The rows come from 4 hidden closed curves, with some noise, and rows from the same curve form a group. Each curve winds through 8 dimensions. The rows are also pushed far along 5 directions, which tell nothing about the answers.
Some rows, each with its group after it:
-5 -11 11 -13 3 2 -1 6 -1 -6 2 6 3 0 9 -9 2 -5 0 -6 9 5 9 -4 0 -3 -> R
7 -9 4 -12 -9 10 15 6 -6 7 0 15 5 4 -31 1 14 2 6 -9 2 11 -20 -13 -12 -9 -> R
-1 12 -9 1 4 -2 -3 -4 2 5 1 -4 3 -3 2 6 -9 -5 2 -3 -2 0 1 3 -3 2 -> D
-6 -1 9 0 0 -7 -1 2 1 -1 5 1 1 -1 11 2 4 1 1 4 4 3 3 2 6 -2 -> R
-6 -4 4 9 6 -5 -13 -12 9 -11 -7 -10 -4 -3 18 -5 -1 13 -7 18 5 -7 18 24 1 14 -> M
-3 12 -6 -10 -9 -3 3 1 1 -6 -5 0 -2 0 1 3 4 -7 -5 -6 -7 -7 -4 -2 5 -7 -> M
2 -8 9 3 3 -6 6 10 4 1 -2 15 0 -4 -1 7 -7 1 7 2 14 10 -3 -7 -5 3 -> Q
-8 3 4 -2 -5 -2 7 -9 5 -6 2 -9 -4 -6 0 11 7 7 1 -2 -2 -5 6 7 1 -1 -> M
-5 -15 11 1 2 -2 15 2 5 -2 5 1 -1 -1 -3 6 7 9 4 6 5 1 7 2 1 2 -> D
-8 -2 1 -8 1 -5 0 -5 -3 -7 1 -3 -1 7 -1 -6 6 2 -6 1 -1 -4 5 0 7 -1 -> M
1 1 -3 -15 -5 10 11 4 -5 0 -4 1 -5 7 -17 -7 11 -5 1 -8 -15 -7 -8 -9 1 0 -> R
-3 -18 10 0 2 0 -5 1 -2 -10 -6 -2 1 -1 8 -9 3 6 -7 7 10 -4 15 1 2 -1 -> D
-2 -4 1 -2 3 1 -1 -6 1 -7 0 0 6 1 -4 0 1 8 -1 7 7 8 5 7 -6 0 -> R
1 10 -7 -1 -2 -2 -4 -3 2 -4 -7 -2 5 3 4 -1 -3 1 -8 3 -3 -4 8 6 -6 -3 -> Q
-4 14 -3 0 -1 -6 0 -4 2 -8 -2 -3 3 6 2 0 5 -1 -4 12 -13 0 3 7 2 3 -> R
-3 -6 0 4 1 0 7 -3 2 -2 2 -6 -2 4 -5 1 6 10 0 8 -4 -4 5 5 3 4 -> M
1 -6 -1 -9 4 0 1 1 3 3 -4 10 1 1 -6 -6 0 -8 1 2 7 5 -7 5 -3 8 -> Q
-8 -2 0 10 4 -3 7 -17 11 -15 -6 -16 -15 -7 1 13 -2 24 1 14 2 -9 13 20 2 15 -> M
3 -10 3 1 4 -1 25 7 7 5 -2 10 -6 -7 -13 16 0 4 9 7 6 5 -7 -2 1 2 -> M
10 -14 8 -4 13 4 -2 3 2 5 -6 19 -4 -10 -6 -1 -17 -5 10 -6 26 19 -8 -4 -11 9 -> M
2 15 -19 9 -9 2 17 -3 15 2 1 -3 -16 -8 -8 26 -7 14 14 -2 -7 -2 -17 10 -4 4 -> D
0 -8 1 3 -2 0 1 -6 -2 5 8 0 8 1 -10 1 6 3 0 1 8 9 -6 1 -2 -4 -> Q
-1 1 1 -5 -6 -4 -10 8 -8 -11 0 -1 6 11 9 -14 5 -10 -9 1 -10 -4 5 -13 10 -4 -> D
-7 -7 -2 -2 1 -4 -6 -4 -1 -4 -2 -3 2 3 2 -8 5 6 -4 13 4 -5 0 6 7 5 -> Q
5 1 -1 -3 -1 2 0 -1 -4 2 0 3 6 4 -5 -4 2 -13 -7 -6 -1 4 0 -4 -2 -6 -> Q
-8 -17 12 -4 -2 1 17 2 2 -1 2 -2 -5 -3 -4 4 15 12 2 5 3 -9 7 2 6 -3 -> R
-1 -3 -4 8 7 3 -17 0 -3 -1 1 -9 8 1 18 -12 -10 -2 -3 7 2 -4 14 4 1 4 -> D
7 0 -1 7 4 -2 3 1 8 10 -6 7 -5 -6 -1 5 -4 2 2 6 5 1 -4 11 -4 5 -> M
11 5 -10 10 -1 0 12 6 12 14 -2 14 -5 -10 -9 21 -11 1 15 2 6 10 -22 3 -8 7 -> D
-8 21 -20 7 -3 -8 9 -10 15 -3 -2 -11 -13 0 -2 15 -4 14 3 11 -15 -12 -6 21 2 15 -> D
0 11 -18 -9 -2 -2 1 2 3 -11 -8 3 2 6 -2 0 -6 -5 -3 8 -8 -2 -5 1 1 5 -> Q
2 -12 3 6 5 0 -5 5 1 3 3 7 4 2 6 -8 -3 -5 3 9 8 9 -2 1 1 7 -> Q
-7 -2 5 2 -9 -6 -9 -4 -17 -2 14 -9 19 5 -5 2 12 2 -6 -5 1 2 2 -19 5 -18 -> D
-1 12 -14 -18 -8 2 3 5 4 -18 -22 -2 -14 8 3 -13 1 -14 -13 -2 -22 -24 3 1 8 9 -> D
3 7 -4 -9 5 0 0 -7 8 -11 -15 1 -8 -3 -2 -1 -7 -5 -3 0 -1 -2 5 10 -6 15 -> M
-10 3 -2 12 -5 -12 -2 -11 8 -9 -9 -12 -12 -3 8 5 5 18 -7 17 -1 -18 3 17 10 9 -> D
6 13 -21 -4 -2 8 8 11 3 4 5 3 0 1 -2 8 -10 -11 13 -4 -13 5 -17 -7 3 1 -> R
-1 1 -6 6 10 -5 -2 -5 -1 -1 -6 -5 1 -2 0 2 -10 5 -5 10 5 -4 9 4 0 2 -> D
1 -7 0 -4 9 4 18 -5 4 6 -7 2 -9 -8 -19 8 0 5 7 5 5 -2 -5 5 -1 10 -> R
-3 -10 6 4 -8 -5 2 1 -2 -4 2 3 9 -2 -7 7 9 8 0 7 9 5 -4 -5 0 -5 -> D
2 -2 5 -10 -5 6 -12 2 -7 3 8 5 11 2 1 -7 3 -8 1 -17 6 10 -4 -9 -7 -10 -> M
17 -1 -14 6 20 9 -5 8 13 9 -1 19 13 -7 9 3 -31 -13 14 10 18 29 -3 13 -21 13 -> Q
-1 7 -7 4 2 -5 -17 -4 -6 -7 7 -4 16 5 9 -3 -3 -5 -3 11 0 11 0 -2 5 -1 -> R
2 2 -5 -6 5 -2 3 2 2 2 -5 4 3 3 -1 -5 0 -4 -7 4 0 -2 5 6 -1 -3 -> M
3 14 -16 -6 -1 0 14 2 12 -2 -9 9 -12 -9 -5 17 -13 -5 8 -3 0 1 -15 5 -2 6 -> M
-7 -10 12 -2 1 -8 -10 -2 -5 -8 0 3 0 4 4 -11 3 0 -7 0 10 1 3 -3 4 4 -> Q
-2 -7 7 0 -3 -5 6 -3 6 -3 -1 5 -2 -3 -4 7 6 10 -1 3 8 3 0 6 -4 1 -> D
4 -12 8 -5 7 2 13 2 -1 1 1 5 0 2 -14 1 2 -1 3 0 2 7 2 -6 -2 5 -> M
0 -14 7 -8 12 3 18 -2 6 7 -7 4 -7 -14 -8 8 -2 1 4 0 14 -3 7 8 -1 4 -> R
-4 -6 7 1 3 -4 1 -2 5 -2 4 2 -9 -2 2 2 -1 8 5 -2 7 4 0 4 0 7 -> D
-2 3 -5 12 3 -6 -8 2 1 -9 0 -1 2 2 13 1 -10 4 -1 13 2 2 4 0 4 4 -> Q
9 7 -7 7 1 5 -17 5 2 1 14 7 13 -1 8 4 -15 -8 15 -2 4 27 -14 -5 -10 6 -> M
-6 -17 22 1 -3 -6 2 5 -7 6 15 6 11 -4 0 5 14 7 4 -3 16 11 1 -12 4 -16 -> R
-2 9 -6 9 0 0 -15 -8 -9 -1 9 -15 11 8 4 -6 4 5 -3 11 -12 0 4 1 5 -3 -> R
-3 0 4 -4 -1 -8 6 -6 1 0 -1 6 1 -3 -11 9 7 4 0 3 7 5 -7 3 0 0 -> R
0 -12 1 8 0 -3 5 1 6 -3 -8 7 -4 -2 -5 2 -2 15 1 12 13 1 -3 6 -5 5 -> Q
2 -16 0 7 -2 4 -6 5 -5 3 8 6 9 1 -5 -1 -1 14 8 5 16 12 -9 -7 -5 -6 -> Q
-16 -19 17 8 -5 -9 15 -12 -6 1 17 -11 2 -7 -18 19 22 29 6 7 12 2 -4 -5 11 -10 -> R
-1 -19 13 -1 7 -1 -3 5 1 -4 -3 5 -1 6 7 -15 4 5 -5 9 7 0 13 3 1 5 -> D
0 -10 3 -3 2 -2 6 9 0 -1 -2 7 8 0 -1 0 4 -2 -1 11 4 2 2 -5 3 -1 -> Q
-7 -6 0 3 -5 -1 3 -1 2 -7 5 -4 2 3 -2 2 5 15 1 5 1 -2 2 2 -2 -1 -> Q
5 -11 -1 -7 2 5 -2 1 -3 -1 -1 6 12 2 -6 -6 3 -2 -2 5 8 8 0 0 -6 -2 -> R
2 7 -11 -5 4 -2 -9 1 1 -3 -6 5 -2 6 4 -11 -8 -7 -4 4 -1 1 -5 4 1 7 -> M
1 -1 -12 -10 -4 9 1 2 -4 -2 -3 -1 2 5 -6 -9 1 -2 -3 -5 -6 -7 -2 -2 -1 -3 -> Q

New rows, each followed by its group:
-10 -13 22 -5 0 -13 -2 -8 -6 -6 0 1 8 -1 -2 -3 18 6 -11 7 13 0 11 0 7 -7 -> R
-3 -21 9 -7 2 1 2 6 -1 -3 -9 9 -4 0 -5 -11 4 7 -1 4 14 -3 -1 -3 0 5 -> Q
-2 1 4 3 6 -6 11 0 8 -2 -3 4 -4 -5 1 11 -6 0 1 4 6 3 7 5 -4 6 -> Q
-1 -1 -6 5 1 -1 0 -2 7 -7 -5 -1 0 4 5 -3 -1 4 -4 12 -1 -2 6 13 -4 7 -> Q
1 -4 1 3 -5 -3 11 1 4 2 7 10 8 -5 -11 18 3 11 8 3 14 16 -12 0 -8 -10 -> R
-1 -11 2 -7 6 4 12 4 4 2 -15 3 -11 -6 -5 -4 -4 -2 1 -1 4 -13 3 3 -1 12 -> D
4 -14 7 -11 1 1 3 14 -7 3 -8 13 7 3 -8 -12 3 -14 -2 -1 3 0 -5 -17 1 1 -> D
-8 11 -6 5 -6 -8 -9 -9 -1 -5 12 -10 4 8 1 3 4 12 -1 2 -7 1 -3 3 2 -2 -> D
-14 18 -7 -12 -1 -9 11 -11 8 -14 -10 -10 -15 -1 1 7 3 0 -7 2 -15 -19 7 14 11 8 -> R
-2 2 -5 -1 7 -1 6 -5 0 0 -3 -5 -9 2 -5 0 -3 4 -2 1 -3 -7 3 3 6 3 -> M
-13 -6 6 -4 -5 -6 11 1 -3 -6 -6 -11 -11 6 -1 -5 16 6 -9 5 -14 -26 9 -3 17 2 -> D
2 2 0 -4 -2 -1 11 2 2 -3 -11 7 -11 1 -9 0 -2 -8 -6 -8 -2 -5 -2 -4 -1 2 -> Q
11 -3 -1 -4 2 5 5 14 8 5 6 18 6 1 0 3 -8 -11 11 -4 4 20 -9 -5 -11 4 -> D
-5 -5 -2 -7 -12 0 4 1 -3 -1 4 -3 3 3 -5 0 16 6 -2 -2 -3 -8 -5 -3 7 -11 -> R
-2 -10 11 -10 -6 2 2 0 -4 1 3 3 0 2 -9 -4 11 4 -2 -14 5 -1 0 -6 -4 -8 -> D
-3 -13 16 4 4 -6 -1 2 4 -4 5 2 5 0 10 1 6 6 -2 10 9 7 14 5 1 1 -> D
-2 -10 12 -1 8 -6 -3 4 0 3 0 8 6 -5 6 -1 -2 -9 2 2 12 5 2 -4 1 7 -> D
4 -13 11 -8 -3 8 3 8 0 -1 2 9 10 -5 1 -1 5 -8 4 -7 7 9 4 -6 -8 -5 -> M
5 10 -2 -10 -10 6 2 3 -7 2 -1 8 4 8 -16 -5 10 -4 0 -10 -10 4 -15 -9 -8 -8 -> R
-3 -1 6 0 10 -3 0 -8 -1 -1 -4 -6 3 -3 0 0 4 1 -6 10 1 -3 13 8 2 3 -> R
6 -4 -3 15 14 -2 -19 2 3 6 4 5 17 -4 21 -3 -16 1 2 19 16 15 9 10 -6 3 -> Q
1 -3 2 -9 21 -1 4 5 14 -12 -22 11 -12 -5 16 -8 -22 -14 -2 7 8 -3 20 11 -6 23 -> Q
0 -3 7 4 11 0 -10 -8 -2 0 6 2 8 -3 1 -1 -6 7 4 4 15 17 4 5 -9 1 -> R
-2 15 -5 -6 1 -1 -17 -5 -8 -3 2 -6 3 8 5 -12 -1 -10 -5 -4 -10 0 -1 -2 3 2 -> R
-2 -18 10 0 1 3 28 2 5 9 -4 1 -15 -10 -17 13 7 16 6 -3 7 -11 1 0 0 -2 -> D
-4 -3 2 -17 -7 -2 9 8 -5 -3 -2 9 -4 6 -14 -2 7 -10 1 -12 -3 -2 -15 -18 6 0 -> Q
-3 3 -1 4 5 -7 -21 -6 -6 -8 5 -4 15 5 11 -7 -2 -3 -5 13 5 10 3 2 5 2 -> R
3 6 -5 16 -3 1 0 -8 -5 10 15 -3 5 -4 -14 18 -2 19 12 0 7 16 -17 -3 -6 -12 -> R
-14 5 -5 14 -7 -11 6 -8 7 -9 5 -13 -5 0 1 16 5 28 2 16 -4 -8 3 10 5 2 -> Q
-9 14 -8 2 -13 -7 1 -5 3 -7 6 -11 -10 6 0 7 8 12 -1 -1 -16 -10 -7 3 9 1 -> D
-1 9 -4 4 -9 -4 -10 5 -1 0 5 -2 5 3 9 0 2 -7 0 0 -9 -2 -7 -5 6 -1 -> D
2 19 -13 -5 1 -7 4 3 11 -9 -11 7 -6 3 4 3 -11 -18 -3 3 -13 0 -3 5 0 15 -> Q
2 8 -17 14 6 1 -1 -2 2 3 0 -8 1 -5 4 9 -17 6 5 9 -1 -3 1 3 0 3 -> D
5 10 -16 0 4 4 2 8 4 1 -5 3 2 -2 5 4 -14 -4 3 4 -4 -1 -1 1 -3 1 -> Q
-2 -14 7 -8 10 4 10 1 3 -3 -4 2 -4 -4 -1 -2 -3 0 2 -2 8 -2 14 1 -3 4 -> D
-11 3 -4 7 -10 -7 -7 -9 -1 -8 -3 -16 -3 4 3 -3 11 15 -9 10 -9 -20 4 7 8 1 -> D
1 1 -5 15 3 -4 5 -8 1 5 4 -5 -1 -3 -8 14 -5 21 2 8 8 3 0 5 -3 -6 -> D
-8 -12 8 -20 11 -3 19 3 8 -12 -18 6 -19 1 -5 -9 1 -4 -5 4 -1 -15 12 4 5 20 -> D
2 1 -2 -7 7 5 -8 0 3 -5 -9 6 1 6 3 -16 -3 -4 -1 7 0 5 2 10 -8 12 -> R
-10 2 10 -1 4 -4 12 -7 0 -1 4 -6 -8 -2 -6 9 8 7 4 2 -5 -4 2 2 6 4 -> R
6 -2 -3 -21 -2 3 18 13 6 -1 -20 16 -5 4 -11 -8 5 -21 -5 -1 -9 -9 -4 -2 -1 9 -> Q
1 5 0 -9 13 -3 3 -5 8 3 -10 3 -10 -3 2 -3 -8 -8 -3 -2 1 -5 8 12 -2 13 -> M
-9 -1 2 -10 -11 -5 7 -2 0 -5 -1 -2 -7 7 -11 -3 15 7 -4 -6 -9 -12 -6 -2 5 2 -> D
6 4 -3 -2 -1 2 -14 2 -4 -2 1 5 4 2 1 -4 -8 -7 3 -7 4 13 -10 -8 -5 2 -> M
-11 -9 2 14 -9 -5 4 -6 -1 -6 11 -12 7 -1 -1 13 11 21 2 13 3 -1 2 1 5 -5 -> D
0 -10 2 14 11 -3 -6 -5 5 0 3 -2 13 -4 13 1 -5 8 -3 22 14 9 17 16 -5 1 -> Q
1 8 -6 6 -2 -3 -5 -5 3 1 -2 -4 4 0 6 2 2 6 -5 9 -3 -3 3 12 -1 -4 -> R
-3 7 -9 -12 6 2 -13 4 -5 -4 -5 -1 -2 9 7 -19 -10 -16 -4 -6 -10 -8 2 -6 3 10 -> D
0 -8 8 -15 -12 6 9 9 -4 -1 3 6 10 2 -7 -2 17 -8 -1 -12 -4 0 1 -12 -2 -13 -> M
-1 -12 4 12 15 3 -10 0 0 1 3 -8 1 -3 19 -6 -13 5 0 9 10 -1 20 5 1 2 -> D
-3 10 -1 1 -6 -7 -2 -2 -3 -5 0 -10 -4 9 1 -3 9 -1 -7 4 -20 -13 1 -3 12 3 -> M
-11 -7 14 -4 0 -10 -6 -4 -5 -3 2 -5 7 5 3 -8 15 2 -9 4 1 -6 11 0 5 0 -> D
2 3 -1 16 2 -6 2 -8 8 7 -1 -6 -5 -6 2 12 -1 15 0 13 2 -4 2 16 0 4 -> M
8 7 -1 9 0 -3 -2 -1 -2 9 11 3 7 -1 -7 12 -4 -1 7 -3 1 16 -12 -8 -4 -1 -> M
-5 5 0 -8 0 -2 -1 -6 -5 -1 5 -4 0 1 -7 2 3 -3 2 -6 -3 1 -5 -5 5 -1 -> R
-17 -6 19 -15 -7 -10 5 -6 -8 -11 3 -10 2 3 2 -2 25 2 -13 -4 -5 -15 17 -5 15 -12 -> R
-2 27 -17 -4 -12 -4 -12 -4 -4 -3 8 -5 11 11 -1 1 5 -6 -3 -3 -18 4 -14 -1 1 -5 -> R
-4 9 -4 -6 -2 -4 2 -5 -1 -6 -1 -3 -4 0 -3 5 -2 -1 -2 -6 -3 -2 -3 -2 4 -2 -> M
-4 2 3 8 3 -9 -7 -1 3 2 3 -1 6 -3 10 5 -2 -2 1 9 3 2 2 4 3 6 -> D
10 -4 -9 0 4 11 6 8 0 9 1 8 3 0 -4 -2 -9 -13 6 -4 1 9 -7 -5 -6 -1 -> Q
-9 -17 24 10 3 -9 -2 -4 -11 7 16 -8 7 1 2 1 14 17 -4 1 10 0 15 -7 7 -14 -> D
3 -21 12 1 14 1 -13 8 1 1 -2 12 6 2 15 -20 -7 -14 -1 10 16 11 7 2 -1 13 -> Q
9 11 -18 -4 0 4 18 10 10 0 -6 12 -5 -1 -9 12 -11 -10 11 3 -9 6 -16 -1 -3 9 -> M
-3 8 -3 -5 -2 -3 -18 -4 -2 -6 -1 -4 13 6 10 -11 1 -8 -10 0 -4 -1 8 3 -3 0 -> D
-8 4 6 -8 -5 -6 5 -7 -1 0 -1 -1 -4 1 -11 2 15 5 -3 -4 -3 -6 -5 2 4 -1 -> R
1 4 -1 5 9 -7 -4 -2 3 4 -4 3 -7 -5 5 3 -13 0 1 3 7 1 -1 3 2 7 -> D
-6 4 3 -4 -17 -4 8 5 -7 3 16 -2 8 3 -7 12 18 2 2 -10 -8 2 -11 -15 7 -21 -> R
